There are 3 ways to turn a row about zero (a turn may also mirror it). The second row of each pair is the first, turned, with some noise. The first 27 pairs use one turn. New pairs use 2 turns, one after the other, and a turn may come again.
Some pairs, each with its turns in order after it:
[-1.44  2.97  0.27 -2.02  0.42 -1.91 -2.28 -1.80]
[-1.56 -0.08  0.64  2.34 -0.37  3.93  1.74 -0.26] | j573

[-0.75  0.20  0.29  0.23  1.27  0.01 -0.97 -0.62]
[ 0.89 -0.92  0.55 -0.54  0.60  0.75 -0.71 -0.79] | j516

[ 0.02 -1.85 -0.25 -3.05 -3.32 -0.61 -1.99  2.31]
[-1.56  0.12 -3.80  3.04 -1.17  1.55 -0.81 -1.84] | j516

[-0.83  0.32 -0.41 -1.80  0.34 -2.05  1.62 -2.03]
[-0.82  1.13  0.20  2.13  0.23 -2.37 -1.23  0.09] | j908

[-1.38  2.56 -3.68  1.05  1.56 -0.21 -1.28  1.88]
[ 1.56 -0.53  2.81  2.12 -0.43 -2.09  2.55 -2.62] | j516

[-0.12 -0.74 -3.50  0.20  4.62 -2.82 -1.73 -0.58]
[-3.56  1.72  1.01  1.63  2.84  0.46  0.07 -3.88] | j908

[-2.43  0.73  0.83 -0.28 -0.58  2.07  0.46  0.13]
[ 1.99 -1.29 -1.31  0.21  0.13 -2.06 -1.45  0.97] | j516

[ 4.49  3.06  0.22 -4.22 -2.46  1.94  0.20  1.78]
[-1.12  3.32 -2.33  4.82  3.00 -0.30  1.39  2.34] | j516

[ 1.99 -1.31  0.01  1.55 -1.04 -0.47  0.84 -2.23]
[-0.95 -0.54  1.66 -2.72 -2.32 -1.42  0.33 -0.48] | j573

[ 1.59 -0.90 -1.47 -0.22 -2.07 -4.35  0.65  4.80]
[ 3.51 -1.77  1.21 -3.38  3.13  2.46 -1.20  1.34] | j573

[ 2.19  0.68 -0.75  0.31 -0.89 -0.73 -0.60 -1.11]
[-0.26  0.26  0.32 -0.64  2.45  0.20 -0.38  1.51] | j908

[-4.90 -0.44 -0.37 -2.79  1.98 -2.61 -0.82  0.44]
[-0.70  3.35  1.24  2.80  2.13  3.84 -2.23  0.53] | j573

[ 2.04 -2.53  1.00 -2.01 -0.96  0.92  2.01  1.88]
[ 4.19  1.12  0.21 -1.10 -1.47 -1.26 -1.13  1.45] | j573

[-0.26  0.93 -0.16  0.15 -1.33  0.91 -0.66  0.98]
[ 1.74 -0.02  0.19 -0.10 -0.04  1.16  0.11  0.28] | j908

[-0.56  1.04 -0.55  1.25  0.37  0.08  0.26  0.54]
[-0.85 -0.89 -0.49  0.27  1.64 -0.18 -0.36 -0.26] | j573

[-2.15  0.44  1.64 -1.97  2.30  0.48 -1.54  0.33]
[ 0.43  1.49 -2.04  0.71 -0.95 -0.41  0.22 -2.92] | j908

[ 0.03 -0.77  1.85  1.10 -0.06 -0.60  0.95 -0.77]
[-0.73 -0.49 -0.17 -0.96 -0.12 -1.72  0.88  0.10] | j908

[-1.88  2.05  1.28  0.62  1.14 -0.87  0.32 -0.58]
[ 1.32 -1.66 -0.14 -1.75  2.27 -1.24  0.35 -0.25] | j516

[-0.84  0.12 -1.84 -0.66  0.91 -1.99  2.74 -0.78]
[-1.89 -2.49  1.32 -0.51 -0.23 -1.26  2.06  0.86] | j516

[ 2.05  1.76  1.86  1.37 -0.29 -0.31  0.68 -0.08]
[ 0.74 -2.61  1.21  0.41 -0.68 -1.09  1.88 -0.10] | j573

[ 2.24  2.98  1.70 -0.47  0.58  0.41  1.15  0.24]
[ 0.63  1.46 -0.25  0.37  3.03 -0.16  1.82  2.22] | j516

[-0.67  0.07 -0.41  0.40 -1.70 -2.32  2.15  0.86]
[-1.85 -1.11 -1.54 -0.96 -1.10 -1.28  1.99 -0.26] | j516

[-0.81  2.38  1.11  0.86  2.16  0.32  0.67 -0.25]
[-0.81 -1.14  0.79  2.90  0.76 -0.64  0.40 -1.01] | j573

[ 0.04  0.12 -0.11  0.01  0.42  3.58  0.09  0.86]
[ 0.99  1.22  0.10 -1.65 -2.46  2.14 -0.34 -0.09] | j908

[ 0.81 -0.20 -3.42 -0.40 -0.83 -0.47 -2.45 -0.39]
[ 0.34 -0.33  0.84  0.93  2.67  2.30 -1.96 -0.58] | j908

[ 4.90 -0.72  2.97  1.10  0.21 -1.48  4.90 -4.90]
[ 1.14 -3.33  4.74 -0.97 -6.29 -2.81  0.25 -2.09] | j573

[ 0.47 -0.38 -3.21  4.33  2.04  4.90  0.49 -0.06]
[-0.98  1.34  4.13 -4.89 -1.13  2.91 -0.39 -1.63] | j908

New pairs. What belongs after each?
[-4.90 -0.48  0.11  1.36 -0.30 -0.85 -1.55 -0.60]
[-1.59  0.53  0.35  3.96  3.56 -0.12 -0.18  0.23] | j573 j573

[-0.48 -0.89 -1.00 -1.17 -0.23 -2.38  1.31  2.67]
[ 2.07  0.84 -1.46  0.83  0.25 -0.56  2.90 -1.32] | j573 j573

[ 1.46 -1.56 -1.19  1.47  2.41  2.07 -0.78  1.16]
[ 2.06 -0.12 -1.33 -2.43  0.08  0.51  1.87  2.74] | j516 j908

[ 1.25  4.90  0.88 -0.71  1.05 -0.60 -0.50 -0.45]
[-0.07  0.86  0.65 -2.21 -4.04 -0.60 -1.38  2.79] | j573 j516

[-0.26  0.35  3.05 -1.21  1.41 -1.59  0.72 -0.26]
[ 1.25 -1.33  2.00  2.07 -1.58  1.41 -0.49  1.55] | j516 j516

[-3.56 -2.00 -2.04 -1.19 -0.40  2.87 -4.90 -2.04]
[ 1.68 -2.59 -1.86 -3.68  5.12 -0.54 -1.61 -1.95] | j516 j908

[-1.40 -0.08 -0.85  0.40 -0.25  1.02  0.42 -0.47]
[-0.21  0.28  1.63 -1.21  0.26  0.85  0.76  0.54] | j516 j573

[-0.03  0.06  4.90  1.60  0.45  0.73 -2.93  0.39]
[ 0.89 -3.17  4.12  1.58  1.06 -1.03 -2.16 -1.60] | j573 j573

[ 1.69 -4.51  0.99 -1.19  0.03 -0.77  1.70  0.19]
[ 0.29 -3.14  2.06  2.31 -1.99  0.54 -1.51 -2.56] | j908 j908

[ 0.95  0.06 -1.25 -0.02  0.64 -0.79 -0.36  0.36]
[ 0.47 -0.63 -0.46 -1.26  0.42 -0.71 -0.24  1.02] | j516 j516

[-1.49 -1.60  0.07  0.88  1.38 -0.98 -2.29  0.42]
[-0.76  1.09 -0.58 -0.17 -2.94 -0.99  1.25  0.54] | j516 j573

[ 0.36  0.06  1.32  0.25  0.27  0.85 -0.53  0.71]
[-0.13  0.87 -0.36 -0.51  0.51  1.34  0.17  0.87] | j516 j908

[ 0.88 -0.59 -4.90  0.04 -2.15  0.84 -0.27 -4.39]
[ 3.48 -0.15 -0.47  0.23  1.89  4.32 -1.92 -3.43] | j908 j516

[ 2.27  2.05  0.16  0.62 -3.60  1.98  1.77  0.90]
[-2.78 -3.76  0.14  2.35  0.07  2.20  0.32  0.12] | j573 j908

[ 0.84  0.75  4.22  4.90  1.76 -0.30 -0.67 -1.45]
[-0.67  0.32  6.29  1.14 -0.41 -0.69 -1.91  0.14] | j573 j573

[ 1.78  1.08  1.60  1.12  0.95  2.05 -0.92  0.97]
[ 0.05  1.82  0.15  1.18 -1.19  1.29 -1.52  1.67] | j908 j908

[ 3.32 -2.93  3.82 -1.53 -0.44  2.75  2.18  0.07]
[ 3.60  2.01 -1.24  4.66 -1.70 -1.32  2.01 -1.35] | j516 j516

[ 0.02 -0.55 -1.56 -4.90  1.90  1.92 -1.04  0.78]
[-0.03  3.68  2.33  1.63  0.24 -3.32  0.52 -0.03] | j573 j516

[ 0.87  2.01 -0.51  0.54 -0.19  1.56 -0.17  0.99]
[ 0.85  1.28 -0.94  1.22  1.57 -0.09  0.59  1.64] | j908 j516

[ 0.08  0.58  0.50 -2.80  0.50  0.62  0.29 -0.19]
[ 0.41 -0.34  1.22 -1.56  0.65  1.22  0.22  1.31] | j573 j908

[ 0.98 -1.42 -1.26 -1.06  4.69 -4.90 -4.90  0.93]
[-5.80  1.49  0.52  2.03 -0.75 -0.82 -2.79 -5.63] | j908 j573

[ 1.11 -1.49  0.98 -0.84  0.06 -1.41  0.61 -1.36]
[-0.16 -0.54  0.70  1.77  0.11 -0.28  0.07 -1.73] | j908 j908

[ 0.14 -4.32  1.07 -3.91  2.18 -1.23  4.90  0.27]
[ 0.48 -1.97  0.03 -1.58 -0.78  0.16  7.98  1.25] | j573 j573

[-1.35 -2.15 -1.28  1.31 -0.78 -4.46 -1.31 -0.01]
[ 2.81 -1.49 -1.48  1.94  3.15  1.00 -1.59  1.47] | j573 j516

[ 0.12  0.26  3.55 -2.19 -2.15 -0.34  1.53 -1.15]
[-0.99 -1.57  2.06  2.58  1.91  2.16  1.29  0.71] | j908 j908

[-0.89  1.00 -0.12 -2.42  1.62  2.22 -1.25  0.00]
[ 0.15  1.43  2.15 -0.40 -0.80 -3.12  1.25 -0.13] | j573 j516

[-0.19  0.56  0.37 -0.81  0.84  1.13  3.39  1.64]
[-0.03 -2.58 -0.26 -0.16  1.12 -0.55 -0.78  3.42] | j908 j573

[-0.34 -0.75 -0.85  0.75 -1.63 -4.65  2.14  0.20]
[-1.85 -1.83  1.00 -0.47 -1.00 -2.29  3.81 -1.62] | j908 j908

[-0.04  3.77  3.13  0.24  1.22  1.78  0.39  1.59]
[ 3.31 -2.18 -0.24 -0.45 -0.06  0.29  0.01 -4.28] | j516 j573

[ 0.36  4.39 -2.20  2.76  0.01  2.29 -4.90 -2.94]
[-1.23 -2.06  3.85  2.82 -1.28  1.90  5.02 -3.07] | j516 j573

[-4.27 -0.57  1.27  0.54  0.70  0.02 -0.50  0.31]
[ 1.27  2.34 -0.19 -2.79 -1.79  0.57  0.55 -0.89] | j516 j573

[-0.51 -0.54 -1.21  0.24  0.25 -2.98  0.68 -1.53]
[-0.38 -3.51 -1.07 -0.56  0.26  0.27 -2.05  0.56] | j516 j516

